The groups are shells around one centre, one inside the other: the same stretched ball of 4 dimensions in 6 sizes.
Some rows, each with its group after it:
[ 14.6   9.2   2.4  86.1  -1.6  14.4 -56.4  17.6 -20.2 -30.1 -21.5  16.5
  -7.9  46.8   3.0 -18.4] : k535
[ 16.1 -15.2 -10.2 -10.3  18.0 -10.7  -1.5   5.1  14.2  -3.0  18.6   0.6
  -9.3   6.5  -0.5  29.9] : k168
[ 12.0 -22.8  -3.9 -29.9  14.6   0.8  11.5 -10.9  23.5  11.6  10.2  -4.9
  17.3 -23.3 -11.2 -13.2] : k168
[  4.1  -8.2   8.1  20.8  -3.4  16.4 -13.9  -6.4   1.8   0.1 -21.4   3.5
  19.5  -3.9 -10.0 -49.1] : k243
[  5.6 -11.8   5.9   7.7  -0.4  13.5  -7.5  -8.0   7.6   3.2 -16.1   1.6
  19.7 -10.6 -11.0 -41.9] : k107
[ -7.2   5.1   9.4  37.2 -14.4  -0.7 -17.7  12.7 -16.6 -12.4 -28.5   8.7
 -20.4  33.2   6.3   3.6] : k535
[ 14.5  -7.1   4.2  35.3  -2.8  16.9 -28.6   1.4   4.2  -9.7 -22.5   9.4
  12.8   0.7 -10.2 -33.8] : k243
[  2.2 -23.9  -4.9 -56.2  14.1 -14.7  32.1  -8.9  23.3  17.9  18.1  -9.7
   0.9 -19.4  -4.4  18.2] : k243
[ -5.6  -4.9   3.6   0.4  -4.1  -9.5   3.2   6.6  -3.1  -1.3 -10.2   1.6
 -17.8  17.3   4.5  17.6] : k107
[ 13.9 -14.9   1.7   5.1   2.8  11.3 -10.7  -4.8  14.9   0.4 -11.5   3.8
  16.1 -14.1 -12.4 -26.7] : k365
[ -6.7  -4.3   3.6  -0.3  -4.7 -11.0   4.1   7.6  -4.1  -1.7 -10.3   1.7
 -20.8  19.4   5.7  22.4] : k365
[ 16.9   4.8  -2.4  66.8   2.9   4.3 -46.9  19.8 -12.9 -28.1 -10.9  14.8
 -17.1  43.8   4.5   9.5] : k168
[  9.7  -7.2   6.3  27.1  -6.6  13.7 -21.8   1.6   4.0  -7.0 -25.7   8.5
   8.3  -0.5  -9.1 -27.4] : k107
[-15.0  -5.9   2.9 -19.3   0.4 -18.8  20.4   3.2  -5.9   6.6   1.8  -5.2
 -21.7  21.0   9.7  25.9] : k535
[ 15.2   6.0   0.2  73.0   1.5  10.1 -49.1  16.8 -15.5 -26.9 -15.3  14.6
  -9.4  42.2   2.9  -9.0] : k365
[ 12.2  -5.2  -5.3  26.3  15.1  -0.6 -19.4   6.0  -2.8 -10.6   9.7   3.2
  -2.8  25.0   2.1  -0.8] : k365
[ -1.7   1.2   3.7  27.7  -5.2  -4.4 -14.7  12.1 -11.1 -11.3 -14.8   6.6
 -20.0  30.9   6.2  13.2] : k107
[ 11.0  -9.0  -5.1   4.3   6.7 -10.0  -8.2  10.9   6.4  -8.4   3.0   4.8
 -18.5  15.7   2.3  33.8] : k535
[ 14.5 -13.9  -5.0   1.9  14.1   1.0  -7.7  -1.1  10.9  -1.6   8.2   0.8
   6.0   1.0  -5.1  -4.5] : k482
[  6.2 -12.3   1.2   1.9   7.9   6.0  -3.2  -6.7   6.8   3.5  -1.5  -1.1
  14.3  -3.3  -6.7 -27.7] : k482
[ 17.0  -2.2  -8.1  38.4  14.9  -3.6 -29.5  14.4  -4.7 -18.8   9.5   7.6
 -14.2  35.5   4.9  18.5] : k168
[ 15.8 -15.9  -7.9  -6.3  18.5  -3.2  -3.3  -0.9  13.8  -0.3  16.2  -1.0
   3.9   0.5  -4.1   4.5] : k243
[ 13.6   8.7   3.5  79.9  -7.4  10.7 -53.6  21.0 -17.5 -30.6 -27.7  18.4
 -16.0  44.1   3.0  -3.0] : k535
[ -0.3 -19.3   1.0 -38.6   2.3  -7.8  21.9  -6.3  18.2  13.2  -1.3  -4.7
   0.2 -17.5  -5.7   7.9] : k243
[ -4.9 -23.0  -1.7 -58.7  13.5 -12.8  38.1 -14.0  19.0  22.8  17.1 -13.0
   7.1 -19.7  -3.9   2.2] : k107
[ -0.5 -27.4  -0.9 -65.5   9.9  -8.9  38.3 -16.0  28.1  24.5  10.3 -11.2
  12.3 -34.7  -9.8  -1.1] : k168
[  9.7 -12.4   3.7   8.8   0.0  11.5 -10.7  -4.5  10.1   0.0 -14.9   3.6
  14.6  -9.7 -10.7 -30.1] : k482
[ -5.6 -12.9   9.4 -12.4  -4.6   7.2  10.3 -11.5   6.5  12.2 -17.1  -3.2
  16.3 -14.1  -8.7 -37.6] : k482
[  6.7 -19.2  -1.4 -27.7   7.2  -3.9  12.6  -5.6  18.7   9.0   2.7  -2.9
   4.8 -15.4  -7.2   2.0] : k482
[ -0.3   8.4  11.1  66.4 -14.2  13.8 -38.0  11.4 -20.7 -18.9 -36.2  12.9
  -5.9  35.1   1.6 -28.7] : k365

New rows, each followed by its group:
[ 14.7 -14.6 -11.8  -8.7  24.7 -11.1  -0.6   2.3  10.4  -1.9  27.8  -2.7
  -4.9  11.8   1.4  21.6] : k535
[ -9.7 -23.7   5.7 -57.9   4.4  -2.1  39.3 -21.7  19.3  28.2   0.9 -13.1
  21.8 -33.7 -10.3 -30.4] : k535
[ -9.8  -5.4   3.3  -6.4   0.8 -11.0  10.5   2.1  -5.6   3.5  -2.0  -2.9
 -13.5  18.8   6.1  10.0] : k482
[ 10.1  -4.0  -0.7  33.3   9.0   6.6 -22.7   3.0  -4.5  -9.6  -1.6   4.4
   4.4  20.4  -1.1 -19.4] : k243
[-12.2 -12.2   7.5 -31.0  -8.0 -10.0  24.1  -3.0   6.4  12.4 -13.4  -3.9
  -9.1  -5.4  -0.5   8.7] : k168
[ -3.3  -4.3   9.0  20.3  -4.4  10.5  -9.0  -4.1  -5.7   0.5 -19.3   1.8
  10.8   7.5  -3.9 -39.9] : k107
[-12.3 -17.4   8.9 -39.4  -2.5  -0.2  29.8 -16.3  10.8  21.9  -9.6  -9.1
  15.3 -22.1  -7.4 -29.5] : k243
[ -8.7 -11.9   1.7 -23.2  10.1  -7.8  20.4  -8.6   1.2  13.2  10.0  -9.1
   4.0   4.4   1.5 -11.1] : k535
[ -4.2  -7.5  -2.7 -11.5   9.4 -16.6  10.8   4.4  -1.8   1.9  11.4  -3.6
 -17.6  21.2   7.8  26.4] : k107
[  1.4 -12.8   1.6  -6.6  10.0   3.7   4.8  -9.7   5.2   8.0   3.3  -4.7
  15.5  -2.7  -5.2 -29.8] : k168
[ 20.7   0.0  -0.2  63.0   1.3  14.5 -47.6  12.5  -4.8 -23.6 -17.7  14.7
  -0.2  24.8  -4.0 -16.3] : k365
[ -2.4   6.4   7.0  48.6 -10.4   1.3 -26.4  14.6 -18.7 -16.7 -25.1  10.2
 -19.2  39.0   6.6   1.3] : k365
[-17.9 -19.4   4.7 -62.9   4.7 -14.7  47.5 -15.5  11.3  27.7   7.5 -15.1
   3.7 -16.5  -1.0  -2.9] : k168
[ 20.3  -1.5  -4.6  48.3   5.2   2.5 -38.7  16.9  -2.4 -23.2  -6.9  13.2
 -14.6  29.5   1.0  15.6] : k535
[ -1.8  -8.6  10.0   5.9 -11.0   8.2  -3.4  -2.9   3.8   2.4 -27.3   3.6
   6.3  -5.7  -7.6 -26.0] : k482
[  8.2  -9.6   2.9  18.3   6.7  13.1 -13.7  -6.6   2.9  -0.4  -6.8   1.3
  20.0   0.2  -7.9 -42.9] : k535
[ -8.8 -20.5   3.5 -51.0   5.4  -7.4  34.9 -15.0  15.5  22.9   4.0 -11.1
  10.4 -21.3  -5.7 -11.8] : k482
[ -1.1   3.2   5.2  37.2  -7.7  -1.5 -20.7  13.7 -13.4 -14.2 -20.1   8.8
 -20.0  33.7   6.0   9.0] : k243
[-13.0 -25.6   0.4 -80.6  10.0 -19.1  54.8 -17.0  21.5  31.1  16.7 -16.8
   3.6 -26.6  -3.0  10.0] : k168
[ -1.3  -1.3   5.4  28.6   0.5   6.3 -14.1   0.8 -10.4  -4.7 -11.5   2.6
   3.2  20.8   0.4 -27.1] : k243
[ -5.8  -5.1  -1.6  -7.1   4.5 -18.5   8.7   8.8  -4.5  -1.2   5.6  -1.5
 -25.8  26.7   9.9  36.7] : k168
[ 14.1 -17.3  -6.7 -13.3  15.7  -4.1   1.1  -1.5  16.3   1.9  13.1  -1.2
   3.1  -4.5  -5.2   7.1] : k107
[ -2.0  -6.7   3.7   1.6  -4.7  -5.5  -0.1   5.1   0.6  -1.8 -13.1   2.9
 -12.8  10.8   1.1  11.1] : k482
[ 23.1  -2.1  -1.4  57.0   1.6  12.9 -45.7  12.9  -0.6 -23.3 -16.5  15.0
  -1.7  20.5  -4.9  -9.0] : k535
[ 14.3   1.5   5.9  62.5  -9.0  17.3 -44.6  11.1  -6.7 -21.2 -32.0  15.5
   0.4  20.5  -5.2 -24.5] : k365
[  0.6 -25.7  -2.4 -56.9  15.8  -6.5  34.0 -17.5  23.9  23.4  17.0 -12.4
  17.5 -28.5  -8.9 -11.9] : k168
[ 18.2  -8.9   0.0  32.0   6.1  14.7 -27.9   0.4   6.1  -9.5 -10.0   7.3
  14.4   2.6  -9.3 -30.6] : k365
[ -8.3  -1.4   4.9  12.6  -0.8  -5.0  -1.1   3.4 -11.4  -1.4  -7.4  -0.2
 -10.3  25.3   5.8  -2.7] : k107
[ -6.2 -23.3  -0.1 -64.3   5.8 -16.5  40.7 -10.0  21.7  22.0   8.4 -10.7
  -2.4 -22.7  -3.7  18.7] : k168
[ 19.8   2.2  -2.2  64.0   3.5   8.7 -47.0  16.5  -8.3 -26.0 -12.3  14.7
  -9.2  34.5   0.5  -1.2] : k365
[ 11.5   2.7  -1.9  51.7   4.2   1.3 -35.0  15.5 -11.5 -21.2  -6.7  10.6
 -15.2  39.2   5.1   7.7] : k107
[ 12.7  -2.3  -7.1  30.4  12.8  -7.6 -22.6  14.4  -5.4 -16.3   9.1   6.2
 -18.6  35.8   6.8  25.5] : k365
[ -7.9 -20.4  -3.4 -59.4  15.0 -20.1  40.5  -9.9  14.5  21.0  22.2 -13.5
  -3.4  -8.7   1.4  19.1] : k243
[ 13.8 -15.9  -4.7  -6.8  13.5   0.1  -2.7  -2.4  14.3   1.2   8.1  -0.2
   7.0  -4.6  -6.3  -3.8] : k482
[ 18.4  -2.1   1.8  54.2  -1.1  15.3 -41.2   9.3  -2.1 -19.2 -20.7  13.2
   3.2  17.0  -5.9 -21.2] : k243
[-14.1  -9.8  11.0 -16.4  -7.6   0.9  17.7  -9.6   0.3  13.8 -17.8  -4.7
   7.5  -5.8  -3.6 -28.0] : k107
[ 15.3  -4.6  -3.1  30.8   3.7  -0.2 -26.1  13.1   1.3 -16.1  -6.8   9.8
 -13.3  21.0   0.2  16.2] : k365
[ -1.3  -0.8  12.8  37.7 -14.4  16.4 -21.7   0.5  -7.8  -6.1 -36.5   8.1
   8.6   8.7  -6.1 -42.9] : k107
